The rows are grouped in 4 ways, from coarse to fine. Each group lies inside one group of the grouping before and may be the whole of it. The rows also spread widely along 13 directions, which tell nothing about the answers.
Some rows, each with its group in each grouping after it:
[ 3.66  5.60  0.05 -0.51  1.20  0.62 -1.17  1.14 -0.21 -1.13 -2.07  2.78
 -3.97  5.06  0.72 -0.83  0.91 -2.12  2.23 -1.28 -2.60 -1.62]
reta lokof k_122 Bap
[-1.10 -0.41 -2.59 -0.35 -1.11 -3.54 -0.95  0.08 -1.10 -3.29 -0.66 -0.91
 -1.71  2.40 -1.38 -0.45 -1.78 -0.91  2.85 -0.04  3.85 -1.02]
reta Nudal k_35 mefup
[ 1.33  0.26 -0.03  0.43  1.77  2.31 -0.74 -0.12  1.12  2.40  2.85  2.88
 -0.68  5.61  0.77  6.07 -0.64 -1.65  2.26 -1.40 -2.19 -2.88]
gavuk norab k_130 zonab
[ 1.12  0.29  0.74 -1.63  4.07  2.84  0.01  0.52  1.96 -1.29 -3.46  0.82
 -0.79 -0.61  1.84 -1.02  0.90  5.34  4.03  1.65 -0.76 -0.62]
gavuk norab k_289 Kuga
[-1.46 -3.28 -1.52 -0.79  1.88 -1.16  0.25  1.54 -1.64 -2.01  3.67  0.60
  2.62 -2.20 -0.64  1.88  1.03  2.09  3.04 -1.14  2.35 -1.40]
gavuk satiz k_105 kaz
[ 2.02  2.18  2.00 -2.44 -1.47 -2.57  0.02 -0.13 -1.83  1.18 -1.70 -0.17
  1.97 -1.29 -3.57 -4.67  3.31 -1.72  0.19 -2.22  1.68 -2.34]
reta Nudal k_927 puso
[ 0.17  1.45  4.53 -1.11  2.91 -3.01  0.13 -1.82 -2.53  1.34 -0.22  2.44
  0.71 -0.99  0.52 -0.05  0.37 -0.31  1.36 -1.13 -1.45 -2.35]
gavuk vumu k_587 nedod
[-0.08 -0.96  0.46 -1.37  2.54 -0.97 -1.67  2.09 -1.18  3.07  3.43  1.93
  2.89  2.57 -2.80 -0.74  2.31 -0.82 -0.44 -5.01  4.31  1.16]
gavuk satiz k_370 Deg
[-2.98 -0.14  2.89 -1.01  2.22  0.08 -0.04 -3.89 -0.79  4.82 -1.06  1.90
  1.46 -1.27  0.19 -4.57  1.59  3.15 -3.28 -5.07  2.10 -0.19]
gavuk norab k_289 sodos
[-0.99  1.39 -0.62  0.53 -3.72 -0.51 -0.76  3.76  1.03  2.80 -5.29  0.67
  0.86  1.65 -2.88 -1.98 -1.06 -1.16 -3.62  1.59  0.62 -0.02]
reta fipa k_764 sufol
[-0.95  2.25  0.18  3.28 -0.39  1.16  1.32  0.30  2.88 -0.77 -2.26  2.41
  1.75 -0.17 -0.03 -0.59  0.93 -1.33 -3.84 -1.42 -0.82  3.76]
reta fipa k_764 tez
[-3.56 -0.01  3.30 -0.45 -0.68 -3.01  0.81 -2.15 -2.72 -0.31 -3.79 -1.91
 -0.04 -3.22 -1.04 -1.67 -2.50 -0.79 -1.87  0.76 -1.65 -0.47]
reta Nudal k_311 gusu
[-1.13  0.48  2.64 -0.22  2.03 -0.54 -0.39 -0.07 -0.27  6.53 -2.35  1.37
  2.48 -2.36  0.70 -3.49  1.56  1.84 -4.63 -1.14  0.29 -0.30]
reta Nudal k_927 puze
[-4.04 -2.05 -1.70 -0.79  0.11  2.02 -0.78  0.30 -0.48  1.20  0.52  0.19
 -0.85  2.46 -0.40  0.57 -2.00  3.34 -0.42 -1.66  2.11 -0.53]
gavuk vumu k_202 tumo
[ 0.11 -3.46 -1.06  0.84 -0.86 -1.65 -1.68 -1.15 -3.53  2.60  4.93 -1.36
 -0.75 -0.68  2.27  3.19 -3.42 -0.30 -0.47  1.60 -0.38 -1.83]
gavuk norab k_449 Buk
[-2.09 -1.59 -1.84  1.16 -0.42 -1.25 -0.84  1.41 -3.65  3.42  1.61 -0.71
 -1.94 -0.80  2.04  2.52 -2.78 -0.38 -3.22  1.81 -2.84 -2.67]
reta Nudal k_311 bilub
[ 0.85 -1.06 -2.88  3.19 -1.04 -1.12  1.43  0.87  3.12 -4.73 -1.88 -0.62
  1.23 -1.96 -0.54 -0.50  0.23 -0.25 -0.10  1.81  1.51  2.62]
gavuk norab k_130 Selu
[-4.01 -2.08 -2.53  1.96  1.81  0.44  1.86 -3.97  0.06  0.18  0.97 -1.19
 -0.12 -3.64  1.48 -1.45  1.92  2.04 -3.28 -4.25  1.07 -0.85]
reta lokof k_166 fase
[ 1.73 -0.37 -0.59  0.68 -2.78 -1.68 -1.08  3.23 -2.15  0.25  2.96  1.74
  0.31  1.46  0.25  5.07 -2.97 -1.76  2.44  3.81 -2.24 -3.52]
gavuk vumu k_587 nedod
[-2.13  1.06 -1.71  0.05 -0.16  0.83 -0.69  1.49 -0.65 -3.31  1.24  1.01
 -1.67  3.96 -0.87  0.72 -1.60 -0.77  0.80 -2.27  0.91  2.13]
reta Nudal k_927 puso
[ 0.91 -3.35 -0.07 -2.11 -1.12  2.06 -1.42 -1.01 -1.22  1.71  2.69 -2.60
  1.76 -2.08 -0.52 -1.08 -0.17  3.26  1.31  0.22  2.53 -0.28]
gavuk satiz k_370 Deg
[ 5.62  1.30 -0.06 -0.67 -0.87  0.99  0.17 -2.07 -0.50 -0.85  1.38 -3.74
 -1.35 -0.03 -0.95 -0.83  2.57 -3.30  1.06 -0.76 -0.99 -0.08]
reta Nudal k_35 mefup
[-1.51 -0.56  0.21 -3.33 -2.57 -1.57 -0.29  2.86 -3.55 -2.22 -0.43 -0.79
  0.95 -0.18 -5.12 -2.07 -0.11 -0.09  2.30 -1.15  1.36 -2.12]
gavuk norab k_289 Kuga
[ 0.25  0.24  0.23  1.14  0.02 -0.95  1.23  2.23 -0.01  2.10  0.55  1.55
  3.48 -1.56 -2.91 -1.25  3.49 -2.23 -3.64 -2.94 -0.09  0.24]
gavuk norab k_289 Kuga
[-4.49 -1.19  2.81 -1.93 -0.67  2.19 -0.49  0.49 -3.27  3.34 -1.16  0.31
  0.08 -1.53  0.09  0.12 -3.23  3.27 -2.16  0.80 -3.39 -1.33]
gavuk satiz k_105 kaz
[-0.87 -0.37 -0.66  1.48  2.59  3.31 -0.97  1.87  0.64  1.75  1.90  1.82
 -0.10  0.31  3.80  3.15 -1.45  2.46 -0.82  0.98 -2.68  0.78]
reta lokof k_122 Bap
[ 1.89 -0.23  1.35 -0.27  5.23 -1.50  0.66 -3.97 -1.00 -0.17 -2.39 -3.31
 -3.17 -2.72  2.97 -0.54  0.77  0.50  1.06  1.03 -2.21 -1.47]
reta Nudal k_927 puze
[-0.83 -0.39 -1.36  0.96  1.57 -2.84  0.35  2.36 -0.59  1.38 -4.67 -0.28
 -2.05  0.73 -0.77  0.75 -0.74 -1.26 -1.67  1.88 -1.65 -2.50]
gavuk satiz k_105 kaz
[-1.04 -2.21 -3.83  2.32  0.22 -1.97  2.94 -0.06 -0.33 -4.39  1.67 -2.01
  1.08 -3.20 -2.89 -0.19  3.49 -2.70 -2.01 -3.65  1.25  0.96]
gavuk satiz k_105 kaz
[-2.18 -3.10  3.97 -1.31  4.02 -2.66 -0.59 -1.48 -2.62  5.88  0.77 -1.25
  3.07 -2.71 -1.33 -1.63  0.87  0.37 -3.36 -2.94  1.86  0.57]
gavuk norab k_289 sodos
[ 1.10 -0.97 -3.14  1.16  3.86  0.16  0.74  2.41 -1.14 -1.30  3.80 -0.03
 -0.29 -2.31  1.99  1.89  2.90  0.37  0.06 -0.86 -1.40 -0.34]
reta Nudal k_927 puso
[ 1.36  2.37 -0.36 -2.87  1.29  2.18 -1.77  6.33 -2.50  2.13  2.83  4.68
  1.45  0.80 -0.13 -0.78  3.17  2.56  1.50 -1.80 -0.57 -2.05]
reta fipa k_764 sufol
[ 0.01 -2.17 -2.71 -0.10  0.12 -0.08 -2.36  7.09 -2.05  0.72  4.78  1.71
  1.94  1.25 -0.73  1.57 -0.88  1.09  0.22  0.64  1.97  1.65]
gavuk norab k_289 Kuga
[ 2.61  0.90  0.12 -0.32 -4.19  3.10 -0.37 -1.97  1.29 -0.89  0.11 -0.51
  0.39  0.11  0.31  0.63 -0.79  0.51  2.32  1.59 -0.55 -1.07]
reta fipa k_764 sufol

New rows, each followed by its group in each grouping:
[-2.21 -1.44 -1.06  3.31 -1.25  2.54  1.52 -2.58  2.50 -2.44 -1.07 -0.37
 -0.08 -1.41  1.90  1.72 -2.47  1.42 -1.73  1.19 -1.52  2.62]
gavuk satiz k_105 kaz
[-1.44  0.24 -4.78  1.86  0.06 -0.90  0.34 -0.20 -0.01 -1.14  1.76  2.71
 -1.63  3.05 -0.26 -0.56  1.52 -0.48 -1.08 -4.80  2.86 -0.81]
gavuk satiz k_105 kaz
[-3.44  0.67  2.59 -2.13  0.50  0.60 -0.99  3.64 -2.42  0.18 -0.95  0.26
  0.86  1.79 -4.09 -3.27 -0.80  0.15 -2.99 -3.20  1.35  4.93]
gavuk vumu k_587 nedod
[-1.65 -0.51 -0.41  1.09  6.63 -2.26 -0.20  1.09 -1.20 -0.53  3.86  2.16
  1.02  0.69  0.73  1.86  2.18 -1.41 -0.19 -5.09  1.43  1.49]
reta lokof k_122 Bap
[-3.87 -0.53  2.88 -0.72 -2.55 -3.24  0.12  2.32 -4.62 -0.54  0.37 -0.31
  2.37 -2.01 -4.70 -1.79 -1.87 -2.97 -3.83 -1.64 -0.83  2.09]
gavuk norab k_130 Selu
[ 2.16  2.78 -1.24  0.66  1.82  1.27 -2.27  3.35  0.14  0.05  2.09  3.60
 -1.29  4.66  1.84  1.21 -0.18 -0.54  1.19 -1.08 -0.30  1.14]
reta lokof k_122 Bap
[ 1.85  0.26 -2.64  3.31 -5.01  1.28  0.97  2.09  2.25 -4.99 -0.77 -1.09
  0.53  0.00 -1.58  1.01 -1.66 -2.61 -0.99  2.84 -1.05  3.87]
gavuk satiz k_105 kaz
[-2.11 -1.20 -0.72 -1.22 -0.43 -2.81  0.14  3.54 -1.43 -4.89 -3.84 -1.54
  0.03 -1.40 -3.40 -2.15 -1.53  0.60  1.58  1.93  1.39  0.94]
gavuk norab k_130 zonab
[-1.88 -1.23 -0.96  0.59  1.23  3.70  1.65 -2.27  1.31 -1.36  0.70 -1.82
  0.29 -2.17  0.65 -0.39  1.39  2.09 -1.43 -2.41 -0.40  1.72]
reta Nudal k_927 puze
[-1.92  1.23 -0.54  4.24 -2.42 -3.42 -0.54  1.17 -0.96 -1.16  2.08  4.67
  1.42  0.49  0.92 -0.69 -2.67 -2.24 -4.21 -0.96  0.67  3.94]
gavuk norab k_130 Selu
[ 0.75 -1.22 -4.05  2.77 -5.99  1.86  0.96  0.13  3.02 -2.18 -2.32 -2.56
 -1.10  0.71 -0.99  1.45 -2.41 -0.44 -0.78  3.71 -0.22 -0.24]
gavuk vumu k_587 nedod
[ 1.91 -1.38  0.24 -0.91  4.36  1.06 -1.32 -1.53  1.62  0.37 -2.65 -3.57
 -1.80 -0.12  2.28 -1.43 -0.42  2.99  1.66  2.04  1.96  2.34]
reta Nudal k_927 puso
[ 1.34 -0.85  2.28 -2.08  1.15 -2.39 -2.80  1.72 -2.91 -1.58  3.60  0.87
  3.28 -2.16  0.76 -1.41 -0.91  2.16  3.70  1.08  3.94  2.89]
reta fipa k_764 tez
[ 2.78 -0.10 -1.79  1.78 -1.45  0.94  0.82  0.07  1.76  1.12 -3.04 -3.61
 -1.76  0.98 -2.23 -0.67  0.90 -3.60 -3.83  0.47 -1.67  0.96]
gavuk norab k_130 zonab
[ 1.86  2.09  1.10 -0.11 -0.34 -1.39  1.67 -3.58 -0.78 -1.13 -2.88 -2.74
 -1.96 -1.07 -1.60 -2.24  2.03 -3.49 -0.87 -1.65 -1.97 -1.51]
reta Nudal k_927 puso
[ 0.66 -0.16 -4.09  2.16  0.51 -3.95  1.06 -0.84  1.25  2.49 -1.90  0.63
 -0.15  0.48 -1.01 -0.40  3.78 -2.57 -1.96 -2.65  2.79 -4.68]
reta fipa k_764 sufol
[-0.69 -1.26 -1.23  2.04 -1.50  0.81  0.73 -2.01  0.52  0.07  3.39 -0.47
  1.05  1.58 -1.71  1.55  0.23 -3.11 -2.60 -4.00  1.03  1.79]
gavuk norab k_449 Buk
[ 0.71  1.35  1.48  0.19  0.93  4.48 -0.28  0.16  3.31  2.54 -1.57  1.85
 -0.20  5.00  0.11  3.17 -0.88  0.49  0.61 -0.06 -1.70 -0.22]
gavuk vumu k_202 tumo
[ 3.43  2.55  0.04 -0.83  1.47  0.00  0.36  1.61 -0.57 -2.81 -1.40  1.86
 -0.26 -2.25  0.73 -3.60  3.05  1.93  2.12  0.17 -0.77  0.17]
gavuk satiz k_105 kaz
[-6.61  0.85  1.42  1.57  2.27  2.70  3.26 -0.40  1.73 -1.25 -3.25  3.23
  0.40  0.58 -1.24  2.43 -0.16  0.10 -2.93 -3.59 -4.64  0.00]
gavuk norab k_130 zonab
[-1.83 -0.45  4.64 -1.46  0.66 -1.65 -0.40 -3.21 -1.40  0.96 -0.47  0.24
  3.01 -2.73 -0.05 -0.79 -1.16  1.07  1.43 -0.66  0.75 -1.18]
reta lokof k_122 Bap
[-0.57  2.32 -0.70 -0.07  3.28 -2.88  0.38 -2.23 -0.82 -0.18 -4.23  0.03
 -2.90  0.17 -0.40 -5.88  3.15 -0.46 -2.61 -4.68  2.45  0.67]
reta fipa k_764 sufol
[ 2.65  0.10 -1.48  3.48  1.91  0.38  1.51 -2.48  4.70 -0.37  0.43  0.50
  1.76  1.29 -0.40  0.05  3.60 -2.72 -1.79 -3.77  2.54  3.05]
gavuk norab k_449 Buk
[ 0.00  1.66 -0.46 -1.58  2.19  2.51 -0.48  3.77 -1.30 -0.67  1.61  2.56
 -0.29  0.82  0.79  0.57  1.38  2.13  1.74 -0.94 -1.98 -0.82]
reta Nudal k_927 puso
[ 0.44 -0.67  0.43  2.48  0.63  2.09  0.65 -1.34  3.17  2.09  0.99 -0.53
  3.37 -1.27  0.02  0.22  1.82 -0.86 -3.11 -1.98  0.87  2.82]
reta lokof k_166 fase
[-3.95 -1.62 -2.58 -1.46 -0.51  1.84 -0.12  2.25 -0.96  2.41  1.83  0.00
  0.74  2.47 -2.99  1.23  0.85  0.45 -1.19 -3.82  1.77 -2.28]
reta Nudal k_35 mefup
[-2.09 -1.29 -1.19 -2.41 -3.96  2.75 -1.40 -1.96 -2.00 -0.20  2.09 -1.04
 -0.31 -0.59  0.48 -2.03 -2.20  4.50  1.62 -0.35  2.21 -1.48]
reta Nudal k_927 puso
[-2.15 -1.33 -2.47  2.91 -0.18  1.10  1.82  0.90  0.84 -0.59  2.22 -0.20
  3.16 -4.50 -0.32 -1.22  2.81  0.33 -4.56 -2.88  0.52  2.23]
reta lokof k_166 fase
[ 2.97 -2.08 -3.72  0.11 -2.02 -0.51  1.37 -2.12  1.73  1.42 -2.54 -5.45
  0.32 -2.25 -3.14 -2.12  4.34 -1.58 -1.21 -0.80  2.83 -3.35]
reta fipa k_764 tez
[ 2.80 -0.63 -2.35  2.28 -1.48  1.83 -0.69  2.62  3.02 -2.43  3.13  2.12
  1.82  2.77  0.51  4.40 -1.25 -0.81  2.83  2.05  0.56  1.63]
gavuk norab k_130 zonab
[-0.85 -0.16 -1.54  0.76 -1.26  2.21 -0.13 -0.96  0.66  3.25 -2.90 -1.77
 -2.51  1.81 -0.84 -2.46 -0.40  0.26 -4.79 -1.51 -0.41  0.60]
gavuk norab k_289 sodos
[-4.15 -1.16  0.36 -2.07  2.00  4.13  1.51  0.23  0.49  0.98 -1.03 -1.70
  1.37 -0.07 -3.95 -0.69  3.13  0.89 -2.40 -5.72  0.46  0.97]
reta fipa k_764 sufol
[-2.67 -0.39 -1.69  1.30  1.09 -0.23 -0.34  2.07 -3.81 -5.32  4.07  0.09
 -2.54 -0.11  1.56  3.21 -2.96 -1.00  0.05 -0.34 -2.57  3.16]
reta fipa k_764 sufol
[ 0.24  2.22  0.18 -2.78 -2.62 -0.64 -0.44  1.44 -1.24 -1.93 -3.16  1.61
 -2.04  3.86 -2.76  0.45 -1.31  0.13  5.07  0.96 -0.56 -5.52]
gavuk vumu k_587 nedod
[ 2.46  1.12  1.56 -0.47  1.21 -2.19 -0.97 -1.61  1.19  4.63 -3.91 -1.31
 -0.18  2.45 -1.44 -2.26  1.18 -2.47 -1.41 -0.79  2.07 -1.12]
reta Nudal k_927 puze
[ 3.29 -1.04  2.27 -4.48  1.45 -3.50 -2.48  1.46 -4.71 -0.02 -0.58 -2.47
 -1.69  0.08 -1.20  0.15 -1.77  0.05  5.89  3.62 -0.33 -4.13]
gavuk norab k_130 zonab
[-1.05  0.35  0.77  0.17 -2.40  0.15  1.61 -0.31  0.71 -2.88  0.06  0.75
  2.98 -0.65 -3.31 -0.39  0.93 -0.82  0.51 -2.02  1.19  0.43]
gavuk vumu k_202 tumo
[ 1.89 -0.44 -2.62  0.50  0.41 -1.53 -0.05  1.63 -0.66 -2.86 -1.25 -2.90
 -2.51  1.02 -2.12 -1.35  0.45 -2.51 -0.60 -0.17  0.58  1.78]
gavuk norab k_130 zonab
[ 2.82  0.05  2.89 -0.78  2.29  1.61 -0.89 -1.13  0.48  3.58 -2.42 -2.01
 -2.21  2.15  1.07  2.33 -1.60 -0.31  0.67  2.75 -3.16 -1.12]
gavuk vumu k_587 nedod
[-1.92 -2.50  0.67 -0.10  1.34  0.16  0.21  0.25 -0.28 -0.06 -0.36 -1.80
  1.21 -1.90 -0.12  2.78 -1.35  0.63  0.42  1.40 -0.59 -0.05]
reta fipa k_764 sufol
[-1.80 -1.54 -1.66  1.67 -2.72  0.89 -0.74 -0.88  1.05  2.19 -0.87  1.85
  1.01 -1.36  2.54 -0.98 -2.51  4.32 -1.59  2.18  1.54 -0.59]
gavuk satiz k_105 kaz
[ 0.97  3.59  0.94  1.59 -4.96  0.85 -0.31 -1.95  3.05  2.05 -5.54  0.60
 -0.50  2.87 -0.93 -3.20 -1.59 -1.81 -3.15  0.87  0.23  1.09]
reta Nudal k_35 mefup
[-0.87  2.18 -1.42 -1.51 -3.44  1.38 -1.94  1.36 -1.59 -1.33 -3.58  0.06
 -3.71  1.59  0.95 -4.26 -3.37  3.43  0.36  2.41  0.02 -0.03]
reta Nudal k_927 puze
[ 4.22 -0.54  1.88 -0.72  1.72 -5.42 -0.12  1.11 -1.90 -0.85 -1.48 -2.29
  1.17 -2.55 -2.29 -1.07  1.49 -3.41  1.64  1.95  0.27 -0.82]
gavuk norab k_130 zonab
